There are 4 ways to turn a row about zero (a turn may also mirror it). The second row of each pair is the first, turned, with some noise. The first 36 pairs use one turn. New pairs use 3 turns, one after the other, and a turn may come again.
In the rows, 128 means zero.
Some pairs, each with its turns in order after it:
[164 100  87 105 113 109 117 133]
[158 123 145  83 157 128 114 112] -> j_668

[122 124 124 150 152 117  48 152]
[132 101 137 159  98 102 154 192] -> j_532

[117 125 148 103 145  86 138 114]
[106 106 135 126  98 117 142 156] -> j_100

[ 84 127 208 138 128 117  82  95]
[140 204 103 135 166 130 110  77] -> j_272

[133 125 119 118 134 187 189 164]
[182 137 128  88 150  79 140  97] -> j_100

[199  91 101 104 128 127 186 144]
[203 164 176 113 147 109 116 110] -> j_668

[138 139 158  70 133 103 138 151]
[151 106 142 128 113 100 141  72] -> j_272

[101 159 137  75 159  65 117 113]
[194 131 109 170 118  77 143  92] -> j_272

[114 147 120 126 134 124 116 103]
[117 108 115 129 113 126 110 142] -> j_668

[149 120 117 147 133 109 130 139]
[122 118 119 108 134 120 150 143] -> j_272

[104 122 155 127 146 124 204 131]
[102 135 118 124 129 109  90  59] -> j_532

[208 121 107 135 181 122 100 148]
[198 104 123 126 190 124 145 164] -> j_668

[131 128 122 125 101  95 108 116]
[117 133 108  97 139 126 106 128] -> j_668

[133 133 120 125  61 160 133 200]
[116 191 128 162 150 143 200 110] -> j_532

[113 131 130  54 169 120 100 139]
[157 114 163 178 144  70 121  96] -> j_272

[167 115  95 155 151 131 107 138]
[164 111 159 128  88 140 152 139] -> j_532

[136 164 131 144 135  98 128 144]
[140 101  94 130 110 139 106 132] -> j_100

[141 136 118 125 126 137 171  69]
[164 167 147 140  94 109 142 159] -> j_100

[117 152 100 126 119 120 119 129]
[132 129 132 127 109 148 110 106] -> j_100

[136 167 190 120 149 138 125  94]
[135 133  84 184 106 156 101 141] -> j_668

[ 68 140 121 116 112 128 185 120]
[105 143 149 126  55 107 125 114] -> j_668

[ 89 112 115 176 103 121 167 157]
[137 116 143 147 137  80  65 107] -> j_100

[126 158  97 131  48 101 116 147]
[ 97 125  98  83 143  77 106  80] -> j_668

[107 105 149 127 138 147 107 129]
[102 142 131 136 111 115 113 154] -> j_532

[107 122 120 164 104  95 132 127]
[114 122 131 160 119 115  82 122] -> j_100

[164 129  87 159 120 118  48 122]
[156  96 143 119 105 149 176 197] -> j_532

[151 129 108 151 158 208 169 127]
[130 146 211 134 113 157 110  89] -> j_532

[183 106 149 124 113 121 148 118]
[100 118 129 115 111 143 178 103] -> j_272

[150 132 107  78 101 143  53 127]
[ 93 154 115 126 130 189 170  85] -> j_100

[202 128 115 134 139 150 137 120]
[151 180  82 104 137 132 146 151] -> j_100

[132  98 154 111 157 105 122 151]
[138 140 103 142  91 103 112 129] -> j_532

[145 140 129 146 157 131 116 120]
[140 101 142 141 111 135 119 130] -> j_532

[135 120 196 120 128  94 123 123]
[132 161 107 111 132 120 152  68] -> j_272

[131 159 117 163 144 130 137 112]
[121 118 124 149 126  94 121 165] -> j_668

[143 165 122 126 148 132 137 123]
[119 103 104 144 126 122 118 126] -> j_272

[165 127  93 139 143  98 147 112]
[122 105 104 138 114 117 171 159] -> j_272

New pairs. What belongs after each?
[151  79 144 141  65 104  76 135]
[119 148  96  97 201  82 157  99] -> j_668 j_532 j_272

[ 92 124 128 152  97 208 141 130]
[126 110 143 119 162 198 149 177] -> j_272 j_272 j_100

[114 141 127 164 133 138 126 106]
[119 120 109 137  98 131 118 100] -> j_272 j_532 j_532

[130 191 131 140 129  48 151 130]
[182 187 166 129 172 134 129 108] -> j_668 j_272 j_668

[ 90 124 131  67  57 128 141  88]
[106  79 105 110  69 154 194 120] -> j_100 j_100 j_532

[121 137 159  87 131  95 163 139]
[170 161 112 157 111 149 113 122] -> j_668 j_100 j_100

[128 113 168 129  48 134  91 158]
[130 205  85 131 145 157 109 165] -> j_272 j_272 j_272

[138  89 113  75 164 145 105 106]
[108 128  98  97 135 172 138 186] -> j_100 j_272 j_532

[120 140 164 134 142 129 102 102]
[129 112 123 161 160 135 127  98] -> j_272 j_100 j_668

[ 95 135 117 100 116 135 117 179]
[148 130 124 121 171 155 114  83] -> j_668 j_668 j_272

[ 76 126 152  88 172 146 123 143]
[ 94 153 135 109 124  72  86 112] -> j_532 j_532 j_100

[ 67 107 119 131 154 182  98 125]
[120 161 142  58 132 122 132 178] -> j_272 j_532 j_272

[ 94 141 144 161 119 126 164 116]
[177 135 132 147 106 134 123 149] -> j_668 j_668 j_272

[119 169 125  83 111 119 125  70]
[147 116 170  81 151 122 117  72] -> j_272 j_272 j_100

[134  60 122 116 143 116 130 145]
[146 131 133 157 165 183 122 139] -> j_668 j_532 j_100

[ 89 130 208 135  78  48 156 146]
[190 142 209 177  87 161  90 149] -> j_272 j_532 j_532

[126 132 138 133 112 133 128 175]
[111 135  90 146 141 143 122 131] -> j_532 j_100 j_100

[149  93  62 139 106 146 194 103]
[103 186  83 142 126 184 136 162] -> j_532 j_272 j_272

[130 159  89  99 102 117 127 103]
[129 118 108 126 106 182 143 157] -> j_532 j_532 j_532

[147 117 125 117 109 143  98 127]
[138 143  97 110 132 113 113 144] -> j_668 j_272 j_272

[109 135  65 130 119 154 122 123]
[139 135 114 149 135  88  80 151] -> j_272 j_272 j_532

[ 66 122 122 177 186 115 116 136]
[154 142  76 138  62 161 130  98] -> j_668 j_668 j_272

[109  56 140 140 120 113  92 131]
[ 85 115 136 186 147 170 121 139] -> j_668 j_272 j_100

[135 103 132  67 143  71 147 208]
[124 115  86 135 211 158 190 100] -> j_668 j_668 j_272

[104 203 122 143 137 121 123 208]
[157 107  94 137  88 117  38 101] -> j_100 j_100 j_272

[111 139 149 121  74 123 108 174]
[123  94 103 156 181 124 143 114] -> j_272 j_532 j_668

[116  84 140  93 108 151 124 153]
[163 131 132 123 118 130 167 174] -> j_532 j_668 j_272

[ 83  81 143 134 126 109 180 120]
[166 124 175 105 147 152  88 152] -> j_668 j_532 j_100

[155 116 137 120 133 132 166 117]
[129 144 149 168 108 122 127 129] -> j_532 j_532 j_532

[125  69 105 137 134 125 122  98]
[128 143 146 105 119  78 139 158] -> j_668 j_100 j_100

[115 146  77 208 115 123 100 162]
[170  91  72  66 140 110 142 156] -> j_668 j_532 j_532

[131 133 146 124 140 176 142 113]
[111 139 113 137 123  80 125 121] -> j_272 j_532 j_532

[145  48 130  95 191 208 112 126]
[145 104  80  36 129 105  96 199] -> j_668 j_100 j_100

[130 208 135 155 128 116 134 157]
[173 153 139 113 139  88 154  78] -> j_668 j_272 j_668

[ 48 179 129 126  48 143 153 159]
[115  39  81 158 142 143 203 106] -> j_100 j_668 j_668

[149 108 143 118  87 121 143  93]
[ 99 126 141  81 151 102 113 141] -> j_668 j_532 j_272

[110  63 104 119  99 153 118 204]
[ 70  74 114 103 168  74 140 152] -> j_272 j_532 j_668

[124 163 180 131 117 171 145 106]
[103  95 112 161 175 140 140 161] -> j_668 j_100 j_668

[107 152 128 177 144 116 150 124]
[129  94 101 100 107 140 135  93] -> j_532 j_532 j_668

[ 98 136 101  52 171 166 113 138]
[165 106 146 142 107 156 178  56] -> j_668 j_532 j_100

[186  77 131 139 137 177 115 141]
[166 130 143 180 140  83 125  77] -> j_272 j_668 j_100

[145 133 164 119 115 135 136 143]
[118 101 134 131 148 130 156 123] -> j_532 j_272 j_668

[136 132 143 124 101 139 102 208]
[150 186 140 126 164 117 176 150] -> j_532 j_272 j_532

[139 146 121 133 130 101 124 162]
[156 118 106 115 145 109 104 115] -> j_272 j_532 j_668

